The rows are grouped in 4 ways, from coarse to fine. Each group lies inside one group of the grouping before and may be the whole of it. The rows also spread widely along 12 directions, which tell nothing about the answers.
In the rows, 128 means zero.
Some rows, each with its group in each grouping after it:
[159 149 139 140 142 127 120 115 140 151 117  99 140 145 141 146 118 118
 153 138 134 144 101  95 152 133 138 125 134 145 118 121 116 156 125 140
 113 151 145 109 147 126 100 129 111 106 127] | Gami Z136 kesi Faf
[106 128 128 116 139 154 128 112 151 108 106 109 177 134 113 157 174 121
 146 112 109  92 140 159  81 114 155 145 148 133 133 117 110 132 157  89
 161 156  87 108 103 105  98  94 134 155 114] | buro Z963 gutu Fel
[149 155 145 106  91 149 132 125 110 147 136 106 145 149 139 141 160 152
 138 144 114 116 111 129 113 135 147 160 146 131 156 124 130 159 132 101
 109 141 160 148 139 120 129 139 138 156 142] | Gami Z911 bup kozo
[ 81 125 111 195 165 162 146 109 115 124  93 176 127 115  50 127  95  71
 107 136  61 159 157 111  92 129 122 146 151 138 108 115 180  61 143  97
  90 109  65 138  90 177 147 125 143  92  81] | Gami Z8 Lelo lefev
[ 73 155 152 150 126 109 132 144 115 123 167 117 154 124 149 118 125 169
 106 131  92 107 128 113 141 105 107 135 109 133 115 145 124 116 131 153
 138  87 117 122  96 132 103 137 102  98 106] | Gami Z911 ponod Sev
[104 161 146 120 110 148 122 148 120 130 135 103 133 118 127 111 126 134
 109 125 130 129 147 125 129 124 125 107 112 151 124 143 107 121 118 138
 143 124 115 143 103 140 129 120 122 117 126] | buro Z130 bifor bisig
[118 157 147 124 116 145 135 124 125 115 136 103 157 118 133 130 150 123
 126 134 107 116 139 114 106 128 148 147 136 153 127 140 112 146 136 106
 132 142 111 141 108 147 127 118 125 116 124] | Gami Z689 rine difi
[152 136  97  98  99 117 123 126 152 166 198 135 173 149 119 158 148 212
 156 171 117  91 122 115 159 124 124 123 153 101 132 131 128 125 123 135
 140 126 162 113 162  62  88 122 169 185 129] | buro Z963 benu Bano
[130 134 143 152 132 129 137 139 125 157 147 115 164  90 137 151 116 158
 154 107 151 144 122  95 152 165 100 124 144 139 111 134 101 148 120 130
 114 139 119 135 136 121 123 136 111 127 126] | buro Z963 Saso kub
[157 155  79 113 112 132 139 132 154 174 170 163 192 125  78 149 129 128
 137 185 128 122 159  84 146 145 184 109 182 131 125 147 124 112 103 100
 131 163 132 124 135 100 113  98 178 144 143] | buro Z130 nuvo Vivuf
[140 128 144 138 121 188 117  93 129 123 128 118 125 140 103 148 151 136
 150 126  77 131 133 146  91 131 104 144 136 150 145 113 135 124 152  87
 107 131 103 132 135 137 165 127 157 173 109] | buro Z963 benu veg
[139 130 105 124 112 123 135 131  94 148 115 149 124 103  64 124  93 118
 116 166 144 169 135  69 147 165 132 134 136 130 114 133 132  95  94 117
  94 157 145 179 143 152 128 158 148 115 130] | Gami Z911 Das Zubal
[ 96 140 139 115 100 133 138 159  96 136 132 119 144 103 112 126 131 156
 114 121 140 127 130 119 133 138 116 146 127 111 120 136 125 117 120 139
 137 131 132 167 115 124 112 149 123 129 118] | buro Z130 Rus bama
[166 170 176 152 126 189  99 112 117 158  41  84 135 164 104 158 131  46
 178 126  98 178  91 103 113 134 167 147 164 165 139  93 120 157 141  98
  98 184 110 116 130 143 139 136 111 124 114] | buro Z130 bifor gaser
[175 139 122  82 117 169 119  98 156 116 128  82 115 130 117 126 138 111
 133 147 148 131 141 125 120 142 135 114 118 161 134 140 105 144 130 111
 131 179 131 141 156 152 144 118 157 133 140] | buro Z130 nuvo Fumor
[118  85 103 153 180 105 157  98 129  90 120 132  88 111 105 129 104  77
 101 146 115 149 104 115 139 139 105 163 113 114  95 138 171  92 159 144
  99 140 121 133 156 199 129 167 119  36  86] | Gami Z689 rine difi
[103 112 117 128  93 115 164 146  90 134 184 149 132 116 123 126 175 136
  90 157 126 122 127 131 119 149 155 180 135 108 158 161 150 120 130  94
 112 135 162 159 133 166 170 167 131  92 132] | buro Z963 gutu Fel
[146 112 115 137 161 115 131  99 140 119 119 124 164 126 122 170 146 134
 153 116 126 116 109 134 123 144 137 147 145 136 127 121 113 136 142 106
 121 151 117 106 139 105  90 121 129 136 128] | Gami Z911 bup kozo
[112 149 124 127 127 154 153 146 146 151 159 127 159 113 143 135 130 157
 122 112 130 109 144 146 123 135 116 112 151 127 122 133 134 132 141 126
 131 107 113 126 115 119 128  98 141 140 127] | buro Z130 bifor gaser
[125 147 110 171 154  99 160 141 139 187 165 160 177 139 137 156  99 134
 139 158 106 128 100  89 170 134 137 136 181 104 108 123 164 127 141 146
  93 105 139  97 143 117  99 133 123  91 105] | Gami Z911 Das Zubal
[138 117 112 130 142 145 125 102 150 118 148 124  96 125 131 118 125 141
 111 123 135 127 148 154 116 137 106  94 100 167 142 130 121 118 123 126
 122 110 127 119 131 146 140 105 145 126 143] | Gami Z8 Lelo lefev
[151 115  76  96 116 140 157 134 163 166 172 151 114 146 132 129 143 134
 110 164 158 114 139 159 131 144 159 101 141 121 156 135 152 132 123 119
 124 132 170 114 163 133 145 102 170 132 152] | buro Z963 benu Bano
[149 119 163 140 110 173 137 105 121 122 182  99 124 110 168 141 180 167
 136  96 124 123 129 162  93 165  98 145 119 172 170 145 101 175 143  77
  97 124 125 137 143 159 205 134 134 155 146] | buro Z963 benu Bano
[129 130 136 137 115 128 110 113 122 126 132 112  94 177 120 124 165  66
 110 176  94 144 109 128 131 110 183 145 100 156 165 141 132 124 130 117
 131 153 154 101 136 173 155 153 116  64 124] | buro Z963 Saso kub
[123 147 119 122 140 158 146 137 138 140  70 114 137  97 105 120  90  89
 127 115 169 151 151 107 114 155 138 110 145 147 102 116 120 131 114 124
 117 160 104 155 113 152 103 105 124 106 129] | Gami Z8 Lelo lefev
[144 119  97 147 122 125 161 121 103 154 162 172 164  93  82 153 124 160
 130 146 128 142 134  86 132 174 122 163 169 108 117 139 149 111 115  90
  83 140 143 169 146 127 134 144 158 141 130] | Gami Z136 kesi Faf
[131 144 126 116 129 150 144 116 137 117 126 112 161 101 114 138 130 129
 135 131 122 119 146 108 108 142 130 140 148 143 108 134 117 136 137 104
 125 153 103 152 122 140 116 112 142 131 120] | Gami Z689 rine difi
[123 118 123 148 168 119 166 132 139 134 120 124 140 100 161 138 126 103
 115  97 171 133 123 147 121 164 144 125 135 149 128 136 117 157 133 117
 109 137 121 116 126 159 128 113 105  80 143] | Gami Z911 bup kozo
[167 148 168 134 112 156 107 127 124 159 111  79  98 149 158 133 131 110
 153 128 148 166  97 121 144 146 132 114 115 171 154 120 101 173 117 134
 106 155 154 118 156 152 157 145 105 115 141] | buro Z963 benu veg
[155  88 115 139 154 150 118  98 142 127 135 138  93 138 125 155 155 141
 130  95 136 132 115 198 113 148 110 101 115 156 168 111 124 126 135 106
 127 110 136  93 147 116 151 107 150 167 151] | buro Z130 nuvo Vivuf
[114 119 154 189 145 123 123 121  93 129 134 136 186  94 102 175 152 144
 155  89 107 144 110 112 125 161 120 168 159 140 130 129 103 127 133  92
 113 135  92 124 110 108 127 149 109 139 115] | buro Z130 nuvo Fumor
[141 135 106  99 131 138 145 134 136 148  89 123 129 133 118 138 115 119
 129 133 161 130 120 136 125 144 148 122 145 119 125 109 137 135 124 128
 122 151 147 139 140 121  92 114 140 135 138] | Gami Z911 bup kozo

New rows, each followed by its group in each grouping:
[132 105 129 177 140 100 137 127 115 152 207 156 153 114 148 167 154 193
 136 109 117 122  98 143 156 156  99 139 144 125 149 140 129 130 133 123
 109  88 145  99 145 100 142 146 126 139 135] | buro Z130 nuvo Vivuf
[101 125  89  60 140 131 163 154 180 123 123 108 136 129 157 120 144 123
  96 117 186  74 145 193 117 113 158 100 121 102 121 131 131 139 146 158
 187 137 136 110 121 115  70  78 135 110 134] | buro Z130 Rus bama
[124 118 135 173 135 156 139 120  80 151  73 160 125 125  67 162 116 106
 147 123  86 171  96 115 109 153 117 177 174 109 127  87 179 104 142  97
  77 128 124 156 133 136 134 158 135 146  99] | Gami Z689 rine difi
[167 142 181 156 114 177 100 114 126 168 148  87  73 160 178 130 134 157
 152 110 119 160  98 155 133 138  82  88 104 184 175 109 113 168 132 130
  96 101 157 104 158 145 195 133 119 155 145] | buro Z963 gutu Fel
[111 112 121 153 151 121 145 125 121 131 124 132 126 112 126 139 111 143
 127 109 131 133 110 130 134 143  93 144 134 114 114 116 151 116 140 143
 107 109 127 131 133 132 103 144 116 109 109] | Gami Z8 Lelo lefev
[113 124  95 123 140 135 151 138 140 146 108 150 130 150 101 137 142  73
 106 150 125 125 126 154 119 121 183 135 148 110 139 122 163 109 142 122
 139 142 134 109 125 139 115 116 139  93 118] | buro Z130 Rus bama
[118 115 123  83 116 117 114 137 127 109 126  92  77 138 136 111 135 146
  98 127 169 123 111 163 149 119 115 109  75 123 137 132 120 119 120 174
 164 128 168 132 142 130 100 142 122 113 137] | buro Z130 nuvo Fumor
[125 137 135 141 129 130 144 123 139 134 178 108 134 124 149 126 132 129
 122 153 115 127 127 106 142 131 118 135 125 139 123 154 130 134 144 130
 113 136 128 124 143 167 156 145 122  80 112] | buro Z963 gutu Fel
[162 132 180 157 140 163 157 125 109 158 103  89 123 114 197 153 142 110
 153  70 163 155  80 151 107 186 117 157 153 159 157 109 120 215 153  96
  64 137 145 132 154 168 174 147  89 114 145] | Gami Z911 Das Zubal
[128 122 132 129 101 113 124 137 116 142 191 124 115 139 154 126 172 158
 108 143 139 123 122 146 139 136 145 121 103 151 174 152 107 139 112 120
 134 121 169 114 137 137 160 138 122 115 157] | buro Z963 gutu Fel
[121 140 131 147 127 154 164 145 111 160 131 139 118 102 136 116 102 123
 106 121 143 152 134 122 122 164 115 124 140 140 130 130 147 136 121 115
  85 115 137 155 129 173 162 131 126 106 134] | Gami Z911 ponod Sev
[130 140 148 129 128 146 121 108 113 123 117 100 126 119 112 134 102 157
 144 128 106 139 113  99 133 134  73 143 123 131 103 115 129 119 142 138
 102 126 119 157 141 134 114 155 131 143 100] | Gami Z911 Das Zubal
[ 80 159 102  67 105 103 124 159 153 120 125 103 157 156 110 109 142 116
 102 184 136  87 147 114 144  76 191 116 114 106 111 144 117 102 120 164
 201 160 138 117 103 111  47 109 126  90 115] | buro Z963 gutu Fel
[115 138 135 129 135 180 136 126 125 123  63 124  93 131 111 114 139  53
 102 113 133 152 151 167  73 139 174 108 124 177 156 111 128 136 124  89
 128 141 111 133  96 180 159  89 131 113 145] | Gami Z689 rine difi
[128 111 170 162 144 163 105  90 125 109 119  96 119 147 138 159 168 137
 158  91  84 129 100 167  98 126  97 150 116 157 152 109 116 145 161 103
 117 120 102 100 131 130 150 138 117 154 107] | buro Z963 benu Bano
[ 86 140 156 160 123 126  97  95  95  93 125 126 145 176  87 143 175 113
 122 158  17 114 111 126 101  82 155 189 117 140 148 124 139  93 154  98
 132 114 106 109  93 132 116 157 122 117  88] | Gami Z911 Das Zubal
[124 142 109 127 125 112 134 129 139 134 176 131 186 112 109 147 139 152
 130 149 117 110 138  98 148 130 140 136 146 125 111 156 113 111 126 124
 140 143 115 123 123 108 101 123 141 119 121] | buro Z130 bifor gaser
[127 132 116 131 122 103 120 121 127 138 179 136 134 149 128 133 135 173
 119 158 102 112 117 121 154 116 121 125 114 132 138 138 130 111 120 141
 129 103 156 109 136 113 108 136 137 127 129] | Gami Z911 ponod Sev
[ 98 145 157 156 154 191 149 124 123 142  64 121 148 126 123 150 119 113
 146  78  95 131 122 161  73 135 105 145 170 128 121  80 156 141 170  99
 100 105  82 133 100 131 125 106 126 161  98] | Gami Z911 Das Zubal
[167 119 128 138 148 155 140 114 139 146 110 122 104 123 148 143 134 100
 135 106 158 152 117 155 112 166 140 107 137 170 154 114 121 165 128 103
 103 140 142 115 148 153 155 104 130 124 156] | Gami Z689 rine difi
[150 122 110 108 114 119 128 111 143 130 201 132 130 140 147 140 165 192
 123 145 117  95 127 154 132 128 123 118 120 139 155 139 123 135 128 122
 137 103 163 113 146 104 125 111 157 160 151] | Gami Z689 rine difi
[119 135 107 109 105 133 135 142 118 139 151 142 133 111  90 123 129 146
 106 151 138 131 147 117 137 142 135 120 130 124 129 145 129 100 106 124
 135 135 139 155 125 128 127 131 154 134 135] | buro Z130 nuvo Vivuf
[151 105  86 102 145 106 124  97 142 118 109 131 150 139  82 161 128 134
 148 156 123 115 107 111 140 131 136 151 139 106 110 115 133 103 133 125
 133 166 140 122 158  98  59 137 148 139 116] | Gami Z911 ponod Sev
[ 84 147 136 142 111 136 147 150 116 135 173 126 128 104 122 103 112 144
  95 149 117 134 153 101 138 130 108 124 114 134 112 159 134 106 120 139
 119 111 115 154 113 173 155 143 127  87 107] | buro Z963 benu Bano
[159 158 123 121 113 126  99 133 129 170 104 122 154 174  99 156 143 100
 156 162 121 140 102 109 153 120 191 120 155 136 146 112 117 129 113 127
 141 163 152  97 138  88  88 120 131 135 136] | buro Z130 bifor bisig
[113 128 128 134 140 122 131 105 132  94 133 115 125 145 120 130 156  90
 110 154  85 116 122 130 113 108 158 158 117 143 132 141 138 119 150 117
 135 138 120 114 119 164 123 134 123  77 108] | Gami Z689 rine difi
[133 132 119 131 143 138 107 129 153 158 105 119 124 146 110 143 103 136
 151 129 140 143 120 129 151 125 119  80 127 140 120 102 117 119 116 155
 140 131 125  97 138 100  91 107 132 147 121] | buro Z963 benu Bano
[118 163 157 118 129 132 137 126 149 104 154  78 176 105 173 129 157 133
 129 116 132  97 146 118 113 128 149 130 124 171 121 157  77 173 137 117
 152 146 102 122 101 144 114 101 107 100 134] | Gami Z689 rine difi
[ 92 108 127 105 131 150 132 105 139  73 136 104 114 130 117 123 166 129
 104 128  98  95 142 171  89 106 115 156  95 128 131 139 133 107 161 116
 151 131 102 132 117 156 132 131 140 119 100] | buro Z963 benu veg
[105 131 115 135  95 107 128 157  68 155 106 167 119 132  63 131 120 130
 110 163 118 159 110  97 146 137 154 152 142 101 135 114 158  84  94 132
 119 127 168 165 122 120 101 162 134 127 126] | Gami Z689 rine difi
[ 91 108 122 130 127 108 125 139 112 111 138 130 118 118 113 124 145 134
 103 129 138 127 130 141 133 129 135 130  96 133 135 142 113 103 115 136
 150 127 129 126 115 138 117 140 115 102 125] | buro Z963 benu veg
[151 113 112  90 146 133 160 125 155 115 111  94 109  98 160 126 123 107
 118 112 197 126 124 147 123 162 130 118 120 139 117 134 117 165 135 134
 127 163 144 141 155 165 116 113 123  93 146] | Gami Z689 rine difi
[115 142 101 155 132  96 116 149 140 175 174 161 161 127  99 137 106 155
 128 163 129 140 143  88 178 126 142  74 135 143 122 139 108  92  89 149
 144 117 130  95 120  97 103 108 134 119 134] | buro Z963 gutu Fel
[119 140 130 132 132 120 134 159 126 164 135 126 133  95 144 132  84 193
 135 101 171 139 122 117 164 149  79  80 129 129 104 113 114 132 102 174
 130  95 142 138 128  96  86 111 120 151 138] | Gami Z689 rine difi
[139 140 110  99 125 131 145 126 178 145 186 104 154 149 168 138 151 156
 133 155 132  85 128 140 138 114 138 116 140 121 131 142 128 151 152 137
 147 133 145  97 151 116 113 105 140 122 127] | buro Z963 gutu Fel
[112 128 116 123 107 134 140 122 103 122 158 139 114 118  95 116 124 166
 100 154 108 129 137 110 127 130 101 150 113 113 118 140 153  95 123 125
 112 114 146 173 130 146 132 150 150 129 116] | Gami Z136 kesi Faf
[115 148 154 132 120 129 121 124 118 110 130 105 157 126 136 138 168 123
 127 122 113 116 129 127 108 126 162 146 125 163 143 139  94 150 127 103
 144 141 117 122 100 133 117 118 111 118 135] | Gami Z689 rine difi
[130 118  70  63  89 116 157 152 137 160 154 144 117 153 106 126 138 148
 105 190 154 104 119 136 147 127 158 142 143  65 135 131 177 108 124 147
 138 145 196 149 170 116  95 142 166 128 129] | buro Z963 benu Bano
[136 115  93 108 137 133 147 101 150 108 163 137 133 113 108 134 136 146
 115 150 116 106 147 133 116 134 118 132 131 128 119 141 140 109 141 113
 128 131 125 139 141 139 123 114 165 130 123] | Gami Z689 rine difi
[112 124 168 178 124 174 119 125  90 131 123 132  94 123 125 128 162 108
 105  84 114 164 133 179  88 154 131 119 110 189 185 125 114 135 121  81
 109 102 115 125  97 168 210 124 119 133 149] | buro Z130 nuvo Fumor
[ 97 137 153 131 107  91 101 133  93 109 155 107 145 130 130 129 151 179
 118 132 108 115 111 112 148 115 121 148  90 141 135 144  93 119 110 142
 148 115 143 128 109 111  90 156 100 122 127] | Gami Z911 ponod Sev
[152 118 113 110 142 183 168 122 151 138 119 120 139  93 140 146 142 120
 131  84 170 122 145 177  87 176 121 121 159 140 135 122 127 158 150  85
 111 148 111 145 140 143 156  92 152 153 145] | buro Z130 bifor bisig
[183 119 136 144 143 179 134  98 141 144 132 106  85 120 142 136 117 108
 139 112 141 166 117 144 125 168  92 108 125 171 142 126 130 149 142 110
  79 140 130 129 170 177 196 129 140 120 139] | buro Z130 bifor gaser
[124 172 159 144 132 125 114 125 133 127 144  85 133 126 149 107 105 105
 118 152 121 145 135  77 153 123 136 105  99 186 115 155  88 143 115 146
 119 138 114 120 116 175 134 134 100  62 122] | Gami Z911 Das Zubal
[ 80  93 119 159 142 156 165 145  85 127  97 168 109  82  82 133 126 112
  92  82 144 158 138 168  91 171 109 148 141 114 135 117 161  94 132  97
 106 111 106 167 107 161 162 138 135 127 119] | buro Z130 nuvo Fumor
[116 139 146 161 149 119 110 127 130 141 142 120 130 128 145 134 107 168
 134 107 119 135 117 127 152 125  91  89 105 162 125 120 102 126 116 154
 130  91 122  98 116 112 105 117 108 132 128] | Gami Z911 ponod Sev
[169 123 119 135 153 143 137 124 157 160 140 113 112 107 149 140  91 145
 143 106 176 153 115 131 161 164  83  79 128 149 114 124 117 142 125 152
 106 129 135 116 165 132 136 114 132 124 140] | buro Z130 bifor gaser
[102 151 172 117 111 141 130 135 104 111 115  78 141 119 150 134 138 162
 138 109 110 113 103 122 118 121  96 169 127 117 111 120 126 150 152 143
 133 123 126 158 118 128  96 152 104 133 102] | Gami Z689 rine difi
[ 92 123 136 140 140 136 138 114 117 109 125 124 122 139 124 132 139 134
 111 123  87 113 115 155 106 114 110 158 119 120 129 117 154 112 160 124
 119  99 119 128 116 143 120 141 127 119 100] | Gami Z911 Das Zubal
[131 119 127 117 115 152 125 119 115 122 129 123  97 130 105 128 140 130
 113 132 123 138 125 147 118 139 116 132 116 134 145 128 138 112 129 118
 123 131 140 145 137 145 149 143 146 137 128] | buro Z130 nuvo Vivuf
[120 139 114 105 125 111 137 151 132 141 122 109 148 115 119 133 114 127
 125 139 167 128 117 105 161 137 141 128 138 106 104 135 122 125 120 159
 146 157 142 138 137 119  79 137 119 100 121] | buro Z130 nuvo Fumor
[ 80 127 113 133 132  88 131 139 118 105 154 136 174 118  98 139 155 128
 105 145 114 104 131 115 141 115 161 158 127 111 117 155 120  94 128 132
 164 138 113 121 100 117  83 140 118  89 107] | buro Z130 nuvo Fumor
[107 116 113 117 117 108 134 133  94 110 114 137 130 101  79 130 128 133
 110 142 135 138 126 104 131 143 134 156 124 116 114 134 128  97 111 125
 133 149 135 169 122 136  97 152 130 115 121] | Gami Z689 rine difi
[ 96 126 119 157 147 125 155 140 122 142 132 153 142 121 130 138 138 132
 107 109 128 123 130 152 115 136 140 133 138 123 132 123 146 125 131 118
 124 102 130 118 105 128 116 108 121 114 129] | Gami Z136 kesi Faf
[ 73 131 129 128 109 105 135 181  89 159 107 136 145 115 106 136 115 168
 124 120 153 135 108 118 153 130 119 135 139  84 114 110 135 103 111 164
 149 119 147 150 113  92  70 149 105 135 114] | buro Z963 gutu Fel
[118 151 120 120 122 127 133 151 114 161  76 133 157 136  97 142 111 112
 137 140 139 140 115 103 135 135 163 134 157 114 118 104 133 124 112 128
 128 151 139 135 120 108  72 125 121 130 125] | Gami Z911 ponod Sev
[ 65 120  90 127 136 122 174 150 120 130 133 167 135 120 100 121 123 144
  81 136 119 104 142 149 114 118 128 149 139  75 107 125 185  85 140 137
 135  93 134 149 103 130  92 118 143 111 104] | Gami Z136 kesi Faf
[159 130 163 158 138 132 125  91 122 110 158  87 127 123 164 140 158 121
 136 120 120 140 108 111 125 151 124 157 108 177 142 152  98 172 138 102
  97 149 133 121 143 172 165 150 103  87 135] | Gami Z136 kesi Faf
[ 82 149 136 140 118  67  99 148 107 120 141 119 151 183 116 133 168  99
 106 176  81 110  93 114 166  72 201 159 109 117 139 147 124  98 127 161
 176 132 147  82 100 112  67 157  89  55 104] | buro Z130 bifor bisig
[125  93 132 144 156 187 165 126 130 137  72 124  79 114 141 134 137  73
 116  73 168 158 121 201  74 172 125 126 134 146 156 101 150 155 152  91
  95 135 118 130 138 186 184 114 124 116 134] | buro Z963 benu Bano
[141 151 130 121  91 136  84 123 104 141 131 122 100 161  75 119 127 123
 121 179  98 159 123  97 154 112 144 113 102 152 145 133 121  88  97 135
 132 140 151 134 131 130 134 148 145 129 130] | buro Z130 bifor gaser
[161 133 124 121 151 186 148  92 170 116 139 103 100 110 145 117 115 107
 121 124 130 134 158 144  97 150 104  94 122 183 126 135 125 149 146 103
 103 135 105 133 143 188 179  89 157 119 135] | Gami Z689 rine difi
[107 179 157 136 127 160 126 148 136 160 115 104 182 117 145 143 115 182
 155  90 130 115 140 121 121 125 107 101 150 139 107 105 104 154 123 137
 141 104 106 127  91  79  78  82 118 180 126] | Gami Z136 kesi Faf
[106  88 102 125 150 100 133 112 117  89  83 143 110 152  95 144 181  61
  99 137 119 121 106 173  98 119 202 168 117 126 157 123 142 110 139 102
 153 154 140 105 116 147  97 129 118  80 129] | Gami Z689 rine difi
[147 148 136 125 143 149 123 125 162 163 103  89 123 159 141 144  98 113
 162 142 129 140  95 110 156 119 116 112 143 123 107 103 140 145 146 166
 118 145 133 101 162 126  99 130 121 113  99] | buro Z963 benu Bano
[115 142 138 114 125 124 127 138 148 129 145  90 156 116 155 133 141 142
 134 121 152 112 133 123 140 130 136 113 116 147 121 143  89 152 125 140
 157 147 122 115 121 122 100 114 109 110 131] | buro Z963 Saso kub
[ 75 160 150 128 108  96 103 167 111 138 129  98 146 132 122 116 111 152
 123 146 130 131 118  86 174 101 130 115 101 126 103 138  99 108 101 186
 165 126 128 125 103 111  67 147  92  95 105] | buro Z963 benu Bano
[ 81 134 125 128 115 120 159 168 103 133 152 132 134  88 125 110 124 138
  85 121 160 130 141 124 136 148 128 134 124 116 119 155 131 115 117 139
 134 120 130 161 107 155 133 141 117  87 126] | buro Z130 nuvo Fumor
[177 116 129 156 149 142 142 125 114 175  95 129  75 123 139 137  89 101
 134 115 177 193  91 127 148 185 114 105 132 155 145 107 139 151 112 129
  64 137 166 133 173 166 163 143 119 105 153] | Gami Z911 bup kozo
